The same things were measured in two ways. Each way mixes the same 9 hidden numbers, adds some noise and spreads widely along 5 directions of its own, which tell nothing about the thing.
Some things both ways: the first way, then the second way.
[ 60 -33  24  -3  30  -4  13 -22   8 -32  18 -15  20  12  17  -6]
[ 21   4 -15 -22   0 -10  15  -3   6 -16  19   5   9  -4   1   4  18   6
 -15  17 -27 -27]

[ 17 -24  19   0  16  -5  21   1  -8 -23   2  13   6   4  -4  -2]
[-17   8  -9   7  13  -3   4 -16 -13   7 -15   6  -5 -10  -2  10   3   5
  -5  -1   3  -6]

[  6 -24 -11 -25   2 -10   0  13   6   6  15  11  18  14  -8  16]
[-26   4 -11  13  -9  -1  11   3   5  26 -16 -23  10 -13   9 -13  -7  14
 -19  32  15  21]

[ 23 -13  17  12  17  12   2 -23   0 -11   9  -5  16   8   5   7]
[ 28  -1 -12 -17  -4  -1   6  11  12 -10  10 -18  -4  15  10 -16  -1 -18
  -6   0   2 -14]

[  1  -4  32  21 -10 -26   9 -16   3 -10  38 -13   5  -6  18   2]
[  0  -8  -5  -6   9  -3 -11  22  18  -3  -2 -14   8  -1  10 -12 -13 -19
   7  -9  22   0]

[ 17  -6 -11  -5 -17  -5  -8  -6  11 -10  24 -34  -7 -20  30  20]
[  9   1 -23  -1  -3  -1 -21  22   9   0   3 -26   5   4  11 -26 -11   3
   5 -10  20   7]

[  9   4  -3  10  19 -18  13  -3  -7  39 -28   6  -7  31  -3 -14]
[ -7   2 -25  -4 -11 -13   8 -34   3  -8  -9  27 -25  -8  21 -24  -7  -6
 -24 -15   2  17]

[ -1   5  34  -8  10 -13   1 -12   1   3   3 -16  17   5  31 -11]
[  4 -10   5  -1 -18 -11 -14 -11  -4   9 -13   2   8  13   5  -1 -16  13
 -17   5 -16   9]

[ 30   8   2  32  -3   5 -14  -9  11  -9  51 -17   7  -6   2  -1]
[ 20 -24  13  -7 -15 -39  35  40  36   5 -11 -26 -26   5   4  -9   4  -2
   1  14 -11   5]

[ -8   1   4   1  -9  23   9   4  -9  30 -29  34  13  29  -2   2]
[ 10  28 -36  19   0  48 -25  -4   5 -12  32   0   2  -4  18  -3 -22 -39
  12 -24  49  18]

[ 25 -18  31  -2  12  13  10 -29   1   1 -12 -34  11  -9  21   4]
[ -5   2   6  -2  -2   1  14   1   8   4  -4 -10   7   5   6  -4   3 -18
  -3  17   1  -2]

[ 28 -28 -29 -36  -8  25  10 -10   8 -20 -48 -35   3  -6  35   3]
[ 10   9  -5   0   5  -2  -4   2  14  13  -7   8   7  -3 -13  40  -2  11
  -5  20 -18  -1]

[  5  19 -33  -5   6  -9 -20  11  11   1  10   1 -13   8  13   7]
[ 19   7 -28   7  -6   0  -4   7  -3  -4  13 -12   5 -13  19  -6 -11  20
  -6 -11  -4   6]

[ -3  23  12  30   1  -4  -8  20  26  -7  59   9  14 -13   2 -11]
[ 28 -14  -6   1 -19 -20  23  28  11  11  -2 -27 -25  -8   0   5  -7  29
 -12  10  -9  14]

[ 13  -9   5   3 -17  18   6 -30   2   8 -20 -16  -4  -6   1  -1]
[  7  -7   2  -8   1  -8   6  10  19  -6  -7   0 -15  -4   2  -6  -4 -22
   8 -12  17  16]

[-42  26  11  51 -25 -14  -1  -8   1  11  30   9  -6  -3 -12  -1]
[ 13 -33  21 -15  17 -16   8  65  47   0  -3 -22 -20  -2  -6  -1  -5 -20
  26  -9  27   3]

[ 19   1   5  -1   3  12  -1   1  -2 -14   7   0   5  -2  17  -2]
[  8   3  -5   6   0   6  -9   6   2  -1  13   1   0  10   2   4   1   9
   6   0  -9 -10]

[  0   7 -33   1  29 -15  -9  28 -14  11   0  -8  -6  21  19  28]
[ 28  23 -30  10   3  -9 -15  34   8  -2   7 -27   0 -16 -21  12  18  37
  24   1  -2   7]

[ 17 -16 -38   7   5  12  -6   3 -16 -27  -7 -15 -12  15   3  30]
[ -2   0  -3  -3  -6  17   6 -29 -33 -10   1   0  -6  -5  13 -15 -16 -22
 -14 -21  25   8]

[-14   6  10  11  -2 -14  -2   6   6   6  30  16   7   7   1  11]
[ -4  -6  -7   1  -6   7  -2   5  -7   4   3  -5  -6 -15   2 -14 -10  18
  -7  -3  17  25]

[ 11   8 -36 -20  -1   6 -25  30   4 -19  25  14  -7   1 -22  -5]
[  6 -14   5   5 -33 -18  20 -11 -38  -8   5  -6  -7 -15   0 -10   5  35
 -20   3 -16  14]

[ -3  16 -41   4   4 -17 -26  10  -1 -30  32  14 -12  16   3  13]
[  0 -11   4   0  -3  -3  -4 -15 -20   2  -2  10   8  -4  15   3 -18  16
 -14 -12 -16   1]

[ -9  -4  16 -13   7  10   4 -12  12   1 -17  15   0 -11  -9  -4]
[  6  14 -30   1   7  17  -3  -5 -15  -4   9 -20   9  -9  20 -14 -13  -9
  -6 -15  21  -6]

[-12   1  23  34  27 -40  -5  -3 -18 -20  54  -8  13  18   8  20]
[ -5 -11  18  -9  11  -7   0  25  14   5  -8 -29  27  19   7  -6  -2 -26
   7  15   3 -30]

[-28  12  37  19  12  -4   6   3  14   8  22   6  22 -11   5  -1]
[14  9  1 -6  0 17 -7  2  1  3  8 -6  9 10 -9 13  0 -3  0 11 -2 -3]

[-12  15  -7   3 -11  -8 -14  24   6  10  40  15   2  -1 -14   5]
[  5  13  -8  11  -4  12  -9  19   4 -12  24 -13  19 -10  -4   2  11  -7
  20   7  14   4]

Other things, the second way, with their names:
Z580: [ 16  22 -30  10   3   2 -18  32  31   0   1 -38  -4  17   7 -17   1 -26
  23  -3  29  -4]
Z983: [  5   1   9 -11   1   7  14   9  30 -18  31  27  -1   3  -9  10  27 -17
   9  22 -11 -12]
Z489: [  2   1   0   6  12 -28   2   8   5 -15 -11  21 -10 -33 -30  42  21   8
  17  -6  -3   1]
Z989: [ -1  -5   8  10  -4 -33   1  33  -4  -5 -29 -51  -8   1  -8 -27  10 -14
  30 -15  28   3]
Z323: [  0   8 -11  -3  24  -2  -8 -16  -1 -21   5  48 -12 -27 -17  35  14   0
  12 -23  -2  -4]
Z964: [ 16  -8 -16   6  -5 -13   6  36  16  20 -12 -37 -18  -8   0   2 -15  24
  -5   7  12  15]
Z128: [  4   9 -20  11  -3  40 -47 -22 -30  10  -1   4 -10   1   0  -2 -40  11
  -5 -36  39  38]
Z361: [ 30   9 -11  -4  -6 -10 -26  -2  -7 -25   9  12   0  -7 -15   9  10  10
  20 -26  -8  11]
Z769: [-25  24 -13  20  -2  -9  18  -4  -2  -5  -2  -6   8 -26  -4  -3  29  -4
  10  19  10   4]
Z147: [ 14  22  -7   7 -14  -8 -22  -3   2 -11  -2  -1   9   4 -20   8  17  -1
  20   4  -3  14]
Z416: [ 16   3  -5   1  -1 -30   2  16  12   0 -24 -18 -11  -4 -17  20   6  -4
   9   1   1  -3]
Z691: [ -6  -2   6  -5  30   7   5  17 -12  -3   5  -4  10 -23 -12  19  10   8
  16  -6   6 -18]
Z20: [ 16   7   3  -5   2 -14  10  15   6  -9  -8 -10   0 -18 -28  30  16  -7
  14   8   4   3]
Z952: [ -6 -27  20 -30  11  12  35  26  20 -17  46  10   0  10   8 -32  30  -4
  -4  26 -10 -35]
Z175: [-13 -15  33  -2   4 -12  15   2  16   5  -9   4   9  21  19 -11   2 -24
   9   6 -21 -12]
Z355: [  3 -16   7   0   0 -22  -2  23  24   7 -13  -8 -10  11   6  -7  -6   0
   6  -1  -4   1]
Z356: [  5  17 -10  15  24   5  -6   7  15   2  -6  -2  12 -13  11  36 -16 -26
  17 -18   8  -5]
Z785: [  6  -4  13  -9   5  -5  -1  -3   4  -9   2   5   7  20   0   5   9 -22
   6   3 -13 -30]
Z314: [-23 -10  10  10  -7  -3  31  29  18  27   3 -20   0  -5   1 -10  13  32
 -10  50  -7   5]
Z894: [  6   9 -17 -14  11  15 -18 -36 -17 -31  24  47   8 -12   6   7   0 -11
  -4 -30  -4  -7]
Z514: [  8 -10   5 -15  -4 -18 -12  26   9   0  -9 -20  10   0 -19  -4   8   9
   6  12   5   5]
Z996: [  5  -8  -8 -16  12  11  20  13   2 -30  33   9 -13 -22   5 -22  15 -15
   7 -17  24  -6]
Z743: [  5  -1   7   3   2  12  25   7   1 -21  20 -24   7   9  33 -21  -5 -63
  13 -15  23 -25]
Z863: [-13 -28  13  -3 -25 -11  19  10  -3  18  -3 -37  14  28  39 -51 -16   8
 -31  27 -11 -13]
Z852: [-31  21 -12  31   2   3  11 -12  -4  -1   5  -7  23  -3  28 -12  10 -20
   6  11   2 -20]
Z7: [-14  -1 -10  13  -1  15  -2  -8   5   1  12  16  -6  -4  18  -6 -12  -9
  -6  -5  14  10]
Z543: [ -9   7  -6   5  21   5  24   8  -3  -6   7 -10   2 -19  10   1  10 -12
  11  -3  10 -19]
Z412: [ -6   1 -13   7 -16   9  -7  -1 -15   1   7 -25  11   8  19 -35 -10   1
 -10   4  15   3]
Z585: [ 27  -7 -15  -6 -32 -29  -6  -2 -36 -18 -14 -31 -22  -5 -15 -28   3  19
 -10 -21  15  15]
Z469: [ 32  11 -22  13   3 -10 -35  30  15   1 -13 -31  -6  11  -6  19 -17 -10
  25 -25  18  -2]
Z277: [-13  35  -2  17  12  29 -26 -30  -1   6  -2  21  36   8  -3  38  -3 -27
  11  12  -4  -3]
Z519: [ -8   3  12  20   8   3 -12   2  25   1   9  29   7  17   2  37   2 -20
  16   8 -17 -22]
Z609: [-19  13 -15   4   7   9  10  -6  11   8   3   1  -3   4  11 -18  12  -5
  -6  18   4  -8]
Z347: [ 12   1  15  12 -31 -20  -4  -7   5  -4  -7  14  -8   7 -22  24  11   3
   5  13 -20  19]
Z214: [-16 -10  15   8 -18   5  -1 -26 -18   5 -13  10  -1  -1   8  -5 -21 -11
 -16  -3  12  25]
Z896: [ 14  12 -34  10   8  -2  -4  14  15  -2   5 -12  -8 -11  16  -1  -8   2
   7 -17  11   3]
Z101: [  6   6 -11   1  10  15  -8  10   2  -4  13   5   1 -19  -9  20  -3   6
   6  -6  15  11]
Z660: [ -6  -5  12 -11 -21 -16  12 -30 -28 -21  -4  30 -17 -20 -26 -10  28  17
  -7   1  -7  26]
Z82: [-30   4  -4  16 -10   1  10 -17   0   8 -10   7  -8  -8   8 -14   0  -8
 -10  10  16  20]
Z622: [-11  18  -4  15  14   9   1 -10  -2  -3  -3   1  10  -6   7  13   2 -27
  13  -7   9  -8]
Z23: [ 21   0 -19 -28  18 -17  22  19   7 -10   9 -26  20  -6  10  -4  15   5
 -13  16 -20 -48]
Z552: [-21 -25  14 -11  -6 -18  17  18  24   6 -11  -9   1   3  12 -35   0 -12
  -7  18   9   8]
Z595: [ -4   0   5  -5  -6   8  -2 -26 -30  -8   5   6  26  -8  10   0 -10  -3
 -13  -4  -4  -1]
Z644: [-13  -5  -7  12  17 -21  13   1  17  24 -43   7 -23 -35   2  36 -26   3
  -9 -11  12  25]
Z686: [  8  -6   6  -1   2 -23  13  33  25  21 -21 -27 -14   5 -15   9   8  17
   5  21  -8   1]
Z608: [-13  10 -10   4  -5  11  28 -23 -22  -7   5  -9 -16  -2  18 -36   9 -16
  -8  -3  16  -3]
Z804: [ -3  -3 -23   0  -6  11 -10  -2 -12  -6  22  -3   8  -6  25 -37  -9  22
 -11 -11   6   7]
Z571: [  8  14  -9  -4   5   3  -9 -12   0 -11   7  14  14  -2   0  10   6  -8
   4  -3 -11  -7]
Z908: [-10   2  -3  -5  14   7   5  -4   7 -13   8   5   7   3  14 -13   3 -37
   4  -7  15 -21]
Z716: [-29  26  -7  24  -9  17   6 -35  -6  24 -13   9  28 -21   9  23 -13   0
 -19  30  -1  28]
Z739: [  1  -6  10   5   1   0   2  19  -1  14  -8 -29   8   6   1   5  -8  -1
   4   9   6  -6]
Z704: [ 21  13 -47   4   2   0   0   5  -4 -13  10 -18 -14 -21  26 -25 -14   4
  -1 -34  22  11]
Z263: [ 14  -2  -4   7  -2   1   7  16  -1  -7   6 -25   0  -6  12  -1 -11 -18
   7 -13  17  -2]
Z431: [-30   6 -20   1  20  29 -20 -17  -4   0   3  20   6 -16  11  -8 -17 -17
  -7 -15  41   9]
Z883: [  0 -20   0   0  -7   1  18  18  -2  -8  23 -25 -17  30  24 -44   6  -9
  -8   4   4 -41]
Z168: [ 11 -22  12 -24   0 -16   5   3  -3  -9  -5   2 -14  10  -5  -6   2  -4
 -10  -4  -3 -18]
Z47: [  5  -8  -2   5  -4  -1  -9   1 -12  -1   5   6   3 -14   4   8 -13  22
  -3 -12  -4  13]
Z923: [ 16  -1  -6  -9 -17 -22 -14   0  11  -3  -9   7  -7   9 -14  -3   7  15
  -3   6 -15  14]
Z848: [-28  -9   7   2  26 -30  17   3   1   4 -25   1  -3  -7   3   2  15  -3
   3   2  -7 -34]
Z100: [-22 -12  20   6  10  -7  30  10  14  10  -2  11  -2 -17  -4  22   9   5
  -2  25 -10  -5]
Z811: [ 10  -4   1  -3  -3 -12 -16  12   4 -17   1  14 -19 -12 -25   2  13   7
  22 -18  11  23]
Z873: [  7 -10   5  -9   2   7   3  11   5 -15  19  16  -9 -11 -20  19   9  -1
   2   5   9  -2]
Z351: [  3  12 -20  23 -33   0  -5 -17 -13   2  -3  -9  -6  -5  14 -15 -14   8
 -12  -3   8  34]
Z177: [  1  35 -31  32   6  -1  -3  -1  17  19 -13  -6   1 -13   7  32  -6  10
   7   7  -9   9]
Z882: [ 16  12   5 -21   9  20 -26 -27  -4 -14   7  50  -7  -7 -32  29   5   1
   9 -17  -3  26]
Z196: [ -7 -10  15  -4  13  -2  31  12   4  -5   3  -3 -11 -10  -4   8  13 -13
   5   7   6 -17]
Z515: [ 17   9   5   1   9  -9   0   7  -7  -8  -1  11  -7 -21 -35  40  22  22
  20  -3 -14   7]
Z408: [  5  18  -8   5  24  -3 -14  20  26   6  -7  -1   4  -5 -12  21   8  -4
  28  -3   3   0]
Z3: [ -2   8 -11   6   6  -4 -13 -24  -4   2 -29  13 -14  -9   2  18 -22 -24
  -1 -28  20  16]
Z525: [  1  -4  18  -1  -9   0  26  -6  -5   4   9   1  -1  13   3   2  13   4
  -8  23 -27 -14]
Z777: [ 15  20  -9   9 -14  10 -16 -16 -39 -22  10 -14   3   9 -10 -10  14 -10
  14 -17  10  -7]
Z629: [-13  15 -16  16  -3 -10  10   1  12   1 -10  -6 -15 -16   7 -21  11  -3
  13  -3  14  26]
Z88: [ 13   4  -2   1  -3   1   0  11  -2 -19  12   0 -13 -15 -18   5  16  -4
  19 -11  15  14]
Z513: [  6   1 -10  14   1  -9  13  43  31  20 -15 -43 -13  -7   3   2  -9  -5
  12   8  24  15]
Z283: [ -6  -3   9   3 -22   1   2 -34  -2  -5  14  38  -3  21  14  -9   4   1
 -16  11 -31  -1]
Z917: [-18 -15  34 -16   4  -9  28   7   1   0   1   5  15  -5 -15   5  26   3
  -3  37 -17 -14]
Z497: [ -8   7   3 -22   9  42   3 -42 -26 -18  36  38  14   9   4  -9  13 -11
 -17   6 -11 -22]
Z620: [-18  10 -24  21   7  19 -13 -11   6   4  13  25  -3 -15  24  -5 -16   7
   1 -18  12  22]
Z850: [-10 -14  17 -11 -10 -21  10   5  -6 -16  -2  -2   4  -2  -9 -25  24  -2
   7   7  -1  -1]
Z665: [-12  14   8   3  17  13   8 -19 -13   1   2   5  14  10   3  13  12 -15
   3   9 -13 -31]
Z190: [ -1  -9  -6 -10 -13  23 -19  -4 -15 -11  27   6   2   2   4 -33  -7  11
  -9  -8  19  17]
Z116: [  8  -9 -10  -2   0  -4   5  16   3   3  -2 -22 -15   1  13 -19 -12   1
  -3 -11  15   1]
Z555: [ 20  20 -36   6  20  -2 -18  21  19  -4   1  -3  -9 -19 -12  27   1   6
  17 -15  14   0]
Z690: [  0  -9  23   1  -1   2  -4   0 -16   7  -7  -9   1  23  -9  10  -1  -2
   2   4  -5 -19]
Z151: [ -1  -6  18 -12  -5  15   0 -20 -29 -26  19  25  -8   5 -24   3  22 -15
   2  -3   8 -13]
Z905: [-11  -1  11  -4  18 -23  19   8  -3   0 -23 -14  -3 -12  -7   1  18  -6
  15  -2   0 -12]
Z969: [  7  -7  -2  -3  -4 -18 -12   4   8  10 -26   0 -12 -14 -12  15 -16  13
  -5  -7   9  31]
Z957: [ -8  -2   5   0   7  16   2 -10 -34   7   5  -7   9  -4   1  -1  -3  21
  -8  -1  -3  -8]
Z407: [-24   3   5  16   2   7   9  -3   6  20  -9   8   2 -13  -7  27  -2   5
  -8  26   4   9]
Z430: [-14 -14  32  11 -15 -11 -10 -13 -34   9 -22  -3   0   9 -13   0  -3  17
   1  -4  -6  11]
Z202: [  6  19 -34  17  -5  -8 -12  19  19  12   1 -19   2   0   3  -2   4  25
   2  16  -4   3]
Z462: [ -4  29 -16  13  10   4 -17  -9  -6  -1  -5   3  19 -14 -13  25  11   0
  15   2   0   1]
Z436: [-15  -6 -11  -6   4  19 -13   3  -4   6  10 -15   6  18  22 -47 -10  -4
  -8  -1  21  -8]
Z713: [  4   8  -1   5  -1   9   0  -1   1   4  -5  -7  -1  -2  -7  18  -5 -15
   1   5  12   4]
Z169: [  0   3  -1   9  15   8 -15  12  10   9  -2   1   2  -1  -4  25  -9  -5
  13  -5   9  -2]
Z478: [-18  -1  -7   4   9 -26  -7  13  22  12  -8  11  10  -4  -6   5  19  38
  -1  26 -27 -11]
Z114: [ 41  -6 -15 -14   1 -11 -13  39  23 -19  21 -11  -1  -5  -4   7  -1   5
  15 -14   0  -3]
Z285: [ -5  26  -2  10  19  33 -24 -25 -11   6   2   7  27  23   0  33  -7 -31
   4   4  -1 -34]
Z239: [ 24  17 -25  -1   8  16 -39  -2   6  -5  -2  -5  -8  17   3  -3 -21 -24
  14 -33  26   8]
Z627: [ 20  11  -5  -8 -15  25  -3 -25 -21 -23  27   9  12   1   0   7  -2 -23
 -10  -3   4  -2]
Z701: [ -9   5  11  11  -3  34   6 -28 -21   0  20  18   6   8   8  18  -9 -16
 -11   7  -1 -10]
Z146: [ -7  -2  13   0   5  -6  -3  19   8  -5  -4 -15  20  -3 -11   9   8 -21
  16  12  13 -11]
Z549: [ -8   9 -12   2 -18   0 -15  -5   0  11 -10 -27   7  27  15 -45  -3  -7
  -6  10   9   6]
Z137: [-15 -33  11  -9  -9 -23  18  -1   9  -9  -4  19 -14 -15  18 -19 -11  -6
 -16  -7   5  15]
Z4: [ -5  -6  25   1  -6   9  -9  -4  -6   3   6   4  17  27  -1   2   1  -7
   3  14 -15 -14]
Z733: [  8 -33  17  -2 -24  -7  28  22   3  11   0 -29  -9  -6  17 -12 -25   3
 -21  10  10  19]
Z250: [ 19  12 -13  -9   4  -3 -13  10  23   0   3   4  -3   3  -8   1   8  10
  11   2 -10  13]

Some of these things the first way, each followed by its name:
[-17  -5  28 -30 -11  31  18 -25  -5   9 -74  17   6  -3   6 -23] : Z169
[  0 -11  33  14  -5  -4  23 -14  -6  -8  -4   7   9   4  -1 -15] : Z3
[-14  -5  19 -16 -27   5  20  15  26   4  -3   3   8 -31  -2 -28] : Z407
[  3 -12   9 -23  13  -3   4 -24  38 -20 -11 -15  -9 -40  -8 -21] : Z23
[ 25 -25  34   2  -6 -15  28   5 -15 -28  14  24   7  13 -18 -34] : Z489
[ 12 -14  17  10  -7  20  15  -9   8 -22  -4  -2  -4 -24 -13 -14] : Z196
[ 17  12  25  45  10  10 -14 -19  -6 -17  47  10  -1   1 -21   3] : Z743
[-10   2  -3  -6 -11  12   2  10  17  -2   3   8  10 -12   0  -4] : Z964
[ -1   5  15  -5   5  13   7 -16  -2   0 -39 -28  -7 -20  12 -19] : Z785
[  6   9  45  11  22 -13   4 -17 -18  12   2   6   8  21  14  -9] : Z361
[-13 -25   7 -17 -20  -5  26  -9  -4   5 -32  24  -1  10  -6  -1] : Z431
[  4   4   8   1   8   8 -11  -6 -11 -14   6 -14   8  -1  20  12] : Z4
[ 26  13 -24 -14  -8  20 -12   0  11  14 -11 -13  -5  -6  15 -12] : Z283
[-15  29  68  22  24   7   7 -10  24  23   5 -12   9 -36  10 -28] : Z525
[ 11   3  12  14   1   9  -5  -7  -6 -17  20   7   4   4  -3   0] : Z263
[-27  11  12  22  17 -12   0  13   3  14  21  11  12   1 -11   5] : Z686
[ -2   1 -26  -4  -8  -8  -3  11   8  -4   1 -41  -8 -18  35  16] : Z277
[ -2  -4 -22  -9  -7  23   5 -16 -13   8 -57 -25 -10   1  28  20] : Z239
[ 12   1   7  19   8  -8   4   0  -3  -9  13 -16 -11  -8   9   6] : Z622
[ 20  -1  -7 -20  -5  22  -1 -23  15  10 -34   5 -18 -12  -1  -8] : Z704
[-14  -2  20 -22   7  -1  -9 -18   3  -8  -3  27   8   7 -18  -8] : Z595
[ -5  -2  18  18  35 -18  -2   0 -56  10  -6  -7  -7  29 -14  22] : Z989
[ 11  -8 -22  12   9   7  -2  14 -29   0  -4  18   1  37 -14  19] : Z88
[-32  30  24 -11 -14  -3   1  -6  20  17 -19  -3 -11 -27  17 -29] : Z47
[ -9  -7  26  13 -23  12   8 -26  21  -2  13   9  12 -16   0   3] : Z882
[-12 -13 -76 -24 -19  -9 -24  21  -8 -12   9  -7  -9  13 -16  35] : Z514
[ -7  21  45  42  17 -30   4  -8 -10  10  41   4  14  14  14  -5] : Z355
[  3  -8 -30  28  28 -23 -11   4 -26 -24  25  -1 -19  18 -23  33] : Z905
[-11  -1 -11  -9  -3  13 -10   2  -4 -19  -3  -1   2  -5  -1  12] : Z739
[ 22 -16 -41  21  -9 -13  -4  21  -4 -40  51  -3   2  20  18  34] : Z101
[ 18 -15  14  26   9 -32  -4 -14 -12   1  56   4  16  31  -3  22] : Z552
[-22  -1 -23  10  -5 -10  -5  11   3 -39  23  20 -19 -11 -22  14] : Z691
[ 15 -16 -18   0  35 -13  -2  30 -45 -15   5   4   7  45 -10  17] : Z585
[-11   2 -56   7   0   5 -16  16  20 -12  13   8 -15  -7 -15  27] : Z497
[-15   2  -9 -10  -3 -17   0  19   9   3  11   0  -8 -15  -7  -4] : Z462
[-10  18  -9  -8 -17   2  -6   0   7  27  -4  58  -3  17 -18 -11] : Z620
[ 36  -2 -32 -10  16  -9 -15  19 -15  -6  18   5 -14  15 -10   9] : Z852
[ 18 -10   2 -14  -4  42   7  -2  -1 -22 -28   7  10  -2   7  -7] : Z701
[ -2  -4  19  -9   1 -12  25  -8   3  -7 -40 -27 -31 -40  -1 -33] : Z848
[-26  12  -6   3 -13  -1   0   8 -15  31 -17  29  -6  17 -27  -8] : Z811
[  6  -9  -3  -7 -13   1   4  13   5  16  14  24   6   3 -27  -5] : Z82
[ -4   7   6  25  19 -17   6  13 -34  -9   7  -7  11  31  30  10] : Z469
[-18  18   7   9  -5 -16  -5   0  23  11  24  -3  -8 -23  -4 -13] : Z571
[ 19   0 -21 -14 -17  18  -1  -7  17  -2 -18 -10 -17 -20  12  -6] : Z896
[ 32 -33 -26 -38 -18  12 -11  -1  24 -20  27   4  17  -1  -3  16] : Z716
[ 10 -11 -14 -33 -11   4   4  15  13  25 -17  -4 -16 -24 -30 -15] : Z769
[ 16  11  36  18  -5  -2  15   5  -8 -10  21  18  17   9  15 -34] : Z519
[ -3   2 -12  -7  19   8  -7 -21  -7  34 -36   6   6  27   7  21] : Z250
[-27  15 -22   8  14  -8 -11  18   5 -19   7 -12 -19 -19  13  22] : Z957
[-40  16  33  -1 -13  -3  14   9  21  19  -4   9   1 -37 -30 -43] : Z416
[11 -7  8 21  9  3  4 -1 -7 -1 18 -3 14 13 10 18] : Z513
[  1   1  54  20  10   2   6  -1  11  -6  43  23  32   3 -11 -16] : Z627
[ -6  -6   9 -19 -12  13   2 -16  13   6 -17  -9  -6 -29  10  12] : Z436
